The rows come from 6 hidden closed curves, with some noise, and rows from the same curve form a group. Each curve winds through 8 dimensions. The rows are also pushed far along 5 directions, which tell nothing about the answers.
In the rows, zero is written as 128.
Known rows, each followed by its group:
[141 113 137 157 131 123 135 138 124 143 145 137 106 123 138 126 119 118
 123 130 141] | (1)
[168 153 146 153 102 108 183 116 135 114 139 117 153 114 123 149 110 120
 126 133 139] | (5)
[157  99 144 164 119 143 156  87 160 128 116 125 136  88  66  81  90 174
 105  85 100] | (2)
[149 166 172 135 114  88 101 138 155 151 151 172 162 163 144 100 141 127
  92 170  87] | (3)
[148 130 148 140  75  81 133 141 119 140 152 160  91  68  92  71  94  84
 136 121  76] | (2)
[106 167 104  83 148 123 169 127 119 129 158 113 134 162 148 151 137 135
 152 150 152] | (3)
[133 117 163 111 120  92  47 147 114 146 108 115  88 141  90  63 140 119
 123 136  70] | (0)
[112 147 128 111 146 159 125 132 160 150 134 125 120 126 139 100 127 152
  99 114  94] | (2)
[136 116 133 137 156 132  93 133 114 145 117 125 146 160 154 162 166 120
 120 158 113] | (4)
[148 114 144 152  99 101 110 122 142 136  82  99 125 119  92 110 149 131
 125 116  93] | (2)
[133 140 109 129 121 126 144 111 105 113 141 105 132 120 148 178 130 108
 151 126 115] | (4)
[ 68 180 137  43 172 124 129 148 143 128 155 183 128 172 131  70 106 115
 141 169 155] | (4)
[136 125 158 166 129 144 134 128 131 123 113 108 139 107 132 135 108 131
 133 119 139] | (5)
[ 73 102  88  97 164 165 120 122 155 108  91  98 116 118 119 169 127 136
 181 118 174] | (0)
[119 155 128  91 146 114 120 135 105 116 174 140 116 152 145 141 111  88
 143 151 112] | (2)
[115 131 101  92 130 130  97 137 133 132 114 127 130 144 135 144 167 129
 111 141 118] | (4)
[106 201 104  93 125 156 165 121 169 135 185 171 160 112 174 116 121 155
 107 138 112] | (2)
[163 139 184 132 130  83  72 130 143 153 130 137 141 183 109  84 145 138
  93 163  69] | (1)
[153  91 102 184 109 141 213 103 111 107 159 133 119  94 131 166  91 123
 132  75 158] | (2)
[101 126 100  95 167 166 161 128 140 139 151 165 117 119 136 130 109 109
 118 125 121] | (0)
[134 194 166 146 103 104 100 147 127 151 150 121 165 140 184 137 147 137
 115 162  88] | (5)
[ 99 171 137  82 138 127  88 150 130 152 128 188 156 148 155  84 163 115
 109 179  93] | (1)
[127 120 134 131 129 128  88 156  96 135 126 102 110 133 149 148 141 117
 124 126 114] | (0)
[139 169 132 120 117 125 101 142 123 137 161 130 147 124 170 151 142 131
 107 153 100] | (2)
[135 124 146 144 128 116 136 106 162 126 118 109 116 133  98 102 107 143
 126 112 131] | (3)
[112 110 116 112 128 116 109 146 110 127 118  88  94 140 122 155 133 115
 134 113 131] | (3)
[155  98 126 168 118 137 164 100 126 143 109 101 110  87  97 119 116 131
 114  88  90] | (1)
[124 158 122 122 151 138 177 148 118 117 190 139 152 161 186 208 105 107
 109 144 169] | (4)
[129  71 118 160 132 162 175  91 145 101  81 120  96  53  64 102  78 114
 153  78 167] | (0)
[120 110  95 124 113 132 143 119 148 140  97 119 112 101 101 112 149 145
 127 111 137] | (0)
[130 148 122 146  92 145 172 135 129 138 166 168 147  87 150 103 110 153
 100 100 116] | (2)
[ 86  81 116  82 170 152  67 134 138 133  74  98  65 128  76  84 130 131
 148 112 121] | (0)
[132 122 113 127 115 122 130 106 161 113 146 151 109 105 108 112 108 121
 137 118 122] | (1)
[144 122 169 147 106  92  98 155  99 117 102  87 123 127 110 146 120 105
 132 133 133] | (4)
[151  67 137 172  94 122 113  98 122 103  95 106  77  89  63  64 100 145
 129  61 130] | (3)
[124  75 110 115 153 131 125 131 103 121 117 129  93 109  94 161 109  71
 152 124 118] | (0)
[102 155 125 108 129 148 151 120 175 117 146 159 111  93 118  80  87 129
 122 112 141] | (4)
[154  96  97 172 136 160 174  86 109  99 123  72 113 100 133 175 115 146
 161  95 186] | (3)
[158  79 134 172 129 154 108  76 147 112  76  71  89  98  68  66 117 181
 124  71 126] | (3)
[114 132 152 104 100  90 119 156 120 137 148 184 126 126  99  63 107 119
 127 129 101] | (1)
[ 83 116 134 112 147 138  68 140 122 138  90 127 134 140 128 107 148 146
 147 136 128] | (5)
[125 124 138 151 116 145 165 106 146 108 122 131 156 116 114 120 101 152
 123  92 137] | (3)
[118  83 121 134 166 162 151 119 138 132 127 142 111 132 105 112 100 143
 119  99 148] | (1)
[128 146 123 130 105 124 121 145 132 142 127 136 150 116 149 145 150 127
 115 139 106] | (3)
[133 133 148 140 139 119 125 115 152 125 121  94 124 155 118 131 117 140
 124 125 133] | (3)
[118 152 133 111 138 127  98 137 119 129 120  69 155 196 163 182 162 155
  98 125 106] | (3)
[ 86 206 143  89 157 182 132 154 154 162 164 182 205 182 203  87 153 207
  59 147 123] | (2)
[ 96 147 151  72 106  64 115 165  68 122 150 214 105 116 104  57 103  41
 178 174 120] | (1)
[115 131 158  95 165  95  33 148 130 138 122 135 122 201 132 117 156 116
 145 192 127] | (0)
[115 155 147 111 155 129 161 131 133 122 149 130 147 153 135 147  98 117
 130 139 136] | (4)
[111 137 123 126 135 144 151 132 115 111 128 125 164 154 157 163 133 149
 125 125 176] | (4)
[142 155 118 125 122 134 163 124 122 114 166 159 157 131 159 157 123 116
 113 138 135] | (5)
[122 119 108 110 119 123 125 133  94 121 127 121 116 129 124 136 139 119
 133 118 121] | (0)
[106  86 121 106 143 142  97 121 121 119 103 164  91 119  82  44 119 137
 139 110 151] | (3)
[107 145  96 104 147 145 166 115 158 116 178 167 119 126 151 143 101 115
 143 133 153] | (1)
[135 145 117 140 105 129 189 105 156 127 169 193 162 104 131 115 104 135
 120 116 113] | (0)
[120  86 111 119 151 137 117 120 122 113 104 125 135 132 106 175 129 106
 152 130 128] | (0)
[117 151  97  94 164 145 180 125 131 123 153 102 141 149 151 213 126 109
 139 143 140] | (5)
[120 166 131 122 138 140 138 126 148 139 114 105 169 155 158 146 156 159
 113 146 141] | (0)
[138 153 149 116 111  78 122 116 119 123 149 148 128 144 108  94 119 112
 142 150 103] | (5)
[174 138 161 191  99 102 119 142 128 138 156 103 136 133 162 166 128 126
 110 138 119] | (1)
[115 134 101 119 122 143 197 132 147 122 128 128 123  81 118 152 105 114
 147 118 162] | (5)
[ 89 173  86  79 158 181 172 109 187 144 147 162 151 131 155 108 139 165
  96 125 119] | (0)
[177  87 116 199 116 129 200  85 128 106 147 106 111 109 122 180  93 105
 133  81 131] | (2)
[ 70 121 108  54 151 108 117 130 131  92 124 161  79 114  80 105  87  63
 212 156 172] | (1)
[139 129 137 137 112 104 143 139 108 144 134 100 120 142 124 134 132 136
 122 119 116] | (1)
[184 164 137 183  96 105 194  85 126 128 162 109 159 115 151 163 122 120
 116 124  93] | (1)
[114 147 147 120 148 156 138 127 152 142 147 140 127 120 119  68  94 169
 105 114 126] | (2)
[110 133  96  97 134 127 164 113 141 126 129 118 121 125 110 143 127 126
 147 120 124] | (1)
[111 173 127  85 117 113 114 154 117 140 146 139 138 131 149 132 143 105
 124 152  85] | (5)
[142  81 100 165  87  99 210  98 112  82 137 149  89  64  88 152  71  52
 196  88 163] | (2)
[142 117 169 121 154  82  62 172  77 149 130 127 134 190 142 168 156  81
 129 194 111] | (5)
[121 135 124 133 115 137 146 141 107 123 140 131 112  87 140 122 107 117
 152 121 148] | (3)
[140 176 131 143  87 130 153 137 141 131 159 135 159 128 169 129 132 163
  71 110 125] | (4)
[155  76 116 173  74 129 135 112 124 110  91 123  88  44  73  79 111 131
 130  69 137] | (5)
[112 122 125 137 115 128 150 115 118 106 142 141 110  71 113 128  76  91
 173 107 122] | (5)
[161  94 123 175 137 156 135 104 148 137 121  89 106 106 120 152 120 144
 107  94 112] | (3)
[135 127 145 127 107  92 115 137 117  99 136 121  87  88 102 135  85  63
 161 133 135] | (4)
[144 101 133 151 142 130 108 102 141 125  90  84 109 108 100 150 127 111
 153 126 104] | (4)
[132 116 129 108 108  79 110 142  83 131 125 119 109 138 100 123 140 104
 146 135 110] | (5)
[136  78 122 124 176 137  70 121 132 139  96  90  91 167 109 141 153 133
 118 135 126] | (0)
[131 135 132 109 113  80 140 148  90 122 170 176 132 125 130 162 111  53
 160 165 105] | (0)
[135 151 117 119 124 152 187 104 143 108 140 129 155 116 129 138 108 143
 115 107 128] | (5)
[123 163 150 123 129 150  88 158 151 154 135 118 181 183 177 141 165 193
  65 128  88] | (1)
[129 113 153 128 135 113  96 137  83 125  96 113 134 146 118 128 138 107
 139 138 118] | (1)
[ 92 163 136  85 164 157 102 147 156 123 129 121 136 148 154 140 121 126
 110 144 136] | (4)
[114 111 118 133 142 157 137 117 140 127  94  83 114  94 111 154 115 122
 146 106 119] | (4)
[156 150 135 141  89  90 130 125 128 134 142 131 151 122 125 132 142 141
 119 146 115] | (2)
[131 119 125 114 122 117  84 120 128 113 111 133 115 142 108  98 143 130
 116 128 132] | (4)
[141 156 150 113 132  99  89 163 110 149 156 131 138 145 152 161 139  97
 119 182  90] | (2)
[105 119 118 105 133 135 127 154 106 116 155 172 103 113 136 120  99  90
 131 126 152] | (4)
[123 137 172 119 159 154  20 160 119 155  71  80 143 177 155 102 185 175
  90 150 102] | (3)
[ 95 151 130 101 135 119 100 140 110 131 132 126 125 152 147 108 138 135
 145 141 141] | (5)
[125 160 154 123 114 115 105 150  99 113 149 143 143 129 164 146 122  84
 138 147 107] | (2)
[147 149 135 136 120 167  86 114 175 161 116 142 156 142 146  57 175 210
  33 107  64] | (5)
[117 127 112 121 120 124 120 130 161 147 108 116 139 149 123 136 159 158
  94 115 110] | (3)

New rows. What belongs after each?
[152 153 115 161 138 179 192 103 155 136 166 130 146 112 175 149 114 151
  77 102 115] | (0)
[130 143 124 110  83 106 182 132 144 136 134 185 130  95  87  48 117 139
 113 115 129] | (5)
[109 183 137  77 136  87 124 135 111 123 166 151 141 172 146 127 128 101
 150 177 120] | (5)
[104 133 141  97 137 123 116 156 116 151 125 170 131 121 126 101 130  96
 126 150  97] | (1)
[136 119 178 124 107  83   4 147 130 139  72 119 135 153  96  80 172 133
 130 163  76] | (0)
[105 106  92 133 136 150 158 111 118 121 113  83 121 125 127 161 130 161
 150  94 167] | (5)
[170 107 161 184 151 133  68 105 152 136 101  68 149 188 141 159 159 183
 101 133 121] | (0)
[142 176 118 166 114 134 218 100 150 125 157 118 182 123 176 187 121 144
 133 131 158] | (1)
[145 125 133 146 132 116 133 103 122 128 142 107 125 147 121 132 120 139
 126 119 107] | (5)
[167 161 162 159  92  75 130 107 138 119 146 109 142 146 124 126 120 128
 123 139 105] | (3)
[110 128 132 105 184 140 121 127 121 123 130 120 114 149 141 160 116  88
 151 157 139] | (1)
[109 129 123 129 126 147 134 126 168 139  97 131 158 135 126 118 148 172
 110 120 145] | (3)
[ 93 127 106  98 163 163 134 132 141 137 131  98 103 137 136 133 122 147
 132 110 131] | (0)
[171 175 163 169  91  77 160 111 136 121 169 106 151 150 143 148 111 128
 123 137 112] | (3)
[135 124 156 177  96 126 148 130 143 146 125 152 135  88 118  78 106 151
 120 110 128] | (5)
[152 131 124 153 126 147 139 132 143 145 136 116 125 119 150 139 139 146
  91 121 130] | (5)
[156  95 102 154  82  97 168  98  89  83 127 101  86  50  81 156  90  73
 198 101 136] | (3)
[134 177 158 123 149 116 100 123 150 133 132  82 166 205 164 156 156 159
 102 158 116] | (3)
[128 137 134 102 128 127 119 131 116 105 107 111 136 126 112 140 126 105
 138 135 125] | (5)
[113 107 110 120 129 123 150 114 131 103 134 162 128 101 106 149 102  91
 172 128 145] | (0)
[137 152 146 149  93 102 113 126 144 126 133 131 149 120 136 124 132 140
 139 134 109] | (0)
[115 134  99 105 132 155 121 128 136 134 136 143 119 117 142 118 140 136
 106 119 113] | (5)
[101 181  96  86 127 138 182 119 131 114 171 144 136 114 156 139 113 118
 159 134 138] | (3)
[ 98 152 141 109 120 107  88 150 123 137 121 135 122 112 133 115 128 102
 160 156 114] | (5)
[147 155 160 141 123 100 170 133 118 127 164 130 151 138 137 160  96 101
 127 141 110] | (4)
[140 133 123 146 102  97 143 139  92 142 158 143 151 135 156 165 141 118
 128 138 114] | (5)
[138 125 115 120 137 157 175 130 138 129 120 115 137 116 119 145 122 138
 103 109 129] | (5)
[173 124 164 161 110 121  97 128 131 162 133 167 144 133 124  60 149 160
  74 132  74] | (3)
[ 77 112  93 103 168 201 179 119 165 148 109 163 136 100 120 102 115 156
 114  96 133] | (1)
[165  80 151 165 136  97 101 127 103 129 108  73  81 140  99 150 123  96
 142 124 119] | (2)
[146 147 126 118 112  87 130 131 130 151 157 142 131 152 131 133 144 119
 119 151  87] | (0)
[ 90 182 104  81 154 162 121 133 163 140 136 142 168 166 179 135 167 175
 107 156 150] | (2)
[134 133 148 133 140 131 134 107 153 135 137 166 116 112 108  68 102 116
 122 132 105] | (1)
[150  70 114 191 147 143 185  96 126  95 117  37  95 105 111 233  81 112
 167  85 185] | (3)
[ 99 156 126 103 161 167 169 115 154 128 142 150 151 157 142  89 114 177
 110 117 164] | (5)
[126 175 110 135  86 142 198 117 175 149 164 162 145  85 141  82 113 168
  88  94 105] | (4)
[101 170 121 106 162 193 135 137 178 177 136 167 152 151 177  66 157 197
  49 125 120] | (0)
[117 127 127 115 119 120 125 117 120 125  95 106 112 109  97  94 128 126
 145 114 110] | (1)
[121 153 140 113 134 128 145 122 122 119 128 149 155 143 133 114 125 124
 126 140 138] | (0)
[194 124 183 206  87  83  60 148  74 126 132  63 124 139 164 181 147 108
 119 139  96] | (0)
[115 119 118 123 132 154 119 140 126 137 125 130 105 116 132  93 129 148
 107 104 130] | (5)
[185 142 159 187  68  70 124 142  74 152 163 139 135 123 158 127 146 104
 117 145  81] | (4)
[112  80  96 116 160 181 164  99 172 110  56  95 117  92  64 131 117 153
 140  91 179] | (5)
[129 132 133 137 141 135 109 135 152 143 123 104 140 175 147 135 153 177
 101 130 150] | (1)
[153 140 137 150 100  87 145 121 127 141 134 114 137 139 118 124 139 143
 127 135 124] | (5)
[145  96 128 141 146 107  87 108 135 119 107  94 121 165 110 162 148 131
 147 144 135] | (0)
[157  99 136 166 150 148  89 110 117 134  64  66 161 148 138 189 180 141
 105 133 105] | (1)
[ 97 180 138  72 104  79 138 155 106 120 166 156 109 101 115  99  90  72
 178 159 118] | (2)
[161 107 153 142  61  53  76 161  59 105 117 128  80  81  95 116 124  45
 167 146 121] | (5)
[128 128 153 131 130 105 139 146 107 127 136 129 137 147 126 141 115 111
 141 143 140] | (3)
[119  87 113  85 128  69  81 134 115 125 107 147  84 134  64 114 139  75
 178 158 113] | (0)
[173  49 121 203 102 110 111 101 114 105  81  70 124 111  93 192 138 135
 155  98 145] | (0)
[146 124 162 153  94 107  93 155  97 129 141 142 123 116 134 114 119 108
 115 124  90] | (1)
[140  91 138 139 127  94  66 142 104 128 103 115 134 162 119 165 161 117
 147 154 126] | (0)
[127  99 124 132 139 114 105 111 120 117 114 129 131 135 110 148 132 112
 156 141 128] | (5)
[129 118  99 119 155 154 125  99 165 135 111 105 125 152 126 146 156 156
 108 118 114] | (2)
[ 80 120 127  49 176 133  56 153 131 140 105 181 137 170 112 100 156 105
 134 174 103] | (0)
[156 111 143 138 142 116 114 130 121 118 115 127 139 148 124 163 138 103
 129 160 149] | (5)
[143 142 117 129 120 121 148 136 120 142 172 151 131 127 158 160 125 104
 107 137  97] | (4)
[128 143 119 140 110 150 142 141 156 141 154 141 157 119 162 152 132 157
  93 111 104] | (1)
[152  94 130 127 155 106 149 126  93 104 117  82 108 145  96 199 108  78
 162 141 157] | (5)
[159 112 155 137 119  74  70 130  70 103 122  77  72 126 105 136 116  70
 178 148 127] | (3)
[137 138 143 141 118 119 145 103 137 145 115 125 143 130 108  83 131 156
 126 116  93] | (4)
[122 103 100 127 134 113 147 118 115 134 131 149  98 109 117 127 128  93
 178 142 147] | (4)
[ 96 132  90 101 123 134 180 139 138 132 131 149 139 118 128 142 130 136
 133 122 166] | (4)
[135 119 109 135 163 166 146 120 116 119 131  90 115 120 157 198 121 100
 124 124 138] | (0)
[156 122 148 147 120 122 102 126 124 146 123  92 117 136 111  98 135 163
  91 109  89] | (2)
[133 146 156 133 118 123 121 111 161 128 121 132 111 112 103  60 104 131
 123 116  96] | (2)
[131 119 135 140 104 117 161 141 107 130 120 158 135  93 116 114 117 105
 130 123 136] | (0)
[141 128 117 138 103  93 179 126 130 139 193 193 118 118 124 109 101 111
 135 131 123] | (0)
[121 130 112 139 141 144 159  93 184 128 150 153 135 137 127 108 115 169
 130 117 153] | (0)
[ 91 148 125  69 142 116  66 157  98 142 108 134 132 179 145 104 181 129
 130 164 122] | (4)
[113 140 126 126 105 145 141 137 136 127 113 133 134  86 124 104 120 138
 125 108 124] | (5)
[158 212 154 122  84  86 173 132 121 144 205 178 176 154 165  96 126 136
  79 146  74] | (5)
[135 196 152  85  87  64 143 176  96 144 176 180 147 148 147 100 138  89
 117 181 111] | (5)
[125 114 114  98 117 125 156 140 130 130 109 148 112 100  80  93 120 115
 124 117 129] | (5)
[149 110 114 151 115 130 166 117 142 112 119 139 127  94 112 142 118 117
 134 124 171] | (5)
[122 115 134 118  92 100  66 139 136 144  97 136 109 119  95  62 156 146
 129 124  94] | (0)
[152 102 159 179 120 132  85 123 157 150 104 101 137 142 120 110 144 184
 100 111 107] | (0)
[133 159 136 136 110 109 153 130 129 131 126 115 158 134 140 147 139 131
 134 142 137] | (0)
[139 113 130 167 149 164 143 106 150 140 100 110 138 116 138 142 135 142
 116 122 134] | (1)
[104 120 160 107 162 127  73 152 132 134  93  96 127 162 119 143 130 116
 131 145 112] | (3)
[135 133 138 135 150 133 135 114 163 133 144 115 148 174 132 137 123 168
 105 125 129] | (1)
[145 133 145 151  95  93  87 137 122 112 125 106 128 136 141 161 134 105
 122 131 116] | (3)
[ 83 113  98  85 173 186 126 143 149 136 125 147 110 141 133 103 127 157
  91 104 155] | (4)
[139 126 134 138 138 119 114 136 133 152 146 141 156 180 151 145 156 155
 100 146 112] | (0)
[114 116 114 139 116 129 136 112 118 121 119 108 115 115 116 114 122 150
 149  99 149] | (5)
[145 101 130 147  83 121 115 118 151 135  89 123 107  81  73  68 131 152
  96  85  95] | (4)
[ 94 139  85 103  89 130 212 105 156 109 160 182 116  77  93  75  79 132
 139  74 133] | (3)
[166 103 130 200  98 146 146  94 134  97 107  77 135  71 122 179 105 138
 140  91 148] | (2)
[157 100 143 170 128 149 115 105 122 125 115 116 130 138 121  92 134 175
  99  98 135] | (3)
[152 109 153 159 134 134  86 106 115 103  96  54 114 137 113 142 123 142
 134 112 131] | (2)
[ 57  72  93  95 178 157 106 132  96  95  85  88  91 103 109 196 102  79
 221 124 182] | (5)
[125 122 132 108 147 127  84 135 151 136  92  91 121 153 117 138 156 139
 110 141 128] | (4)
[129 147 135 135 102 123 141 154  98 132 161 152 145 109 155 134 120 126
 116 127 120] | (2)
[126 164 125 126 157 181 107 141 150 175 133 134 174 169 197 115 188 206
  65 147 123] | (3)
[112 122 118 107 143 117 134 111 125 126 144 133 105 136 107 111 110 121
 149 127 119] | (5)
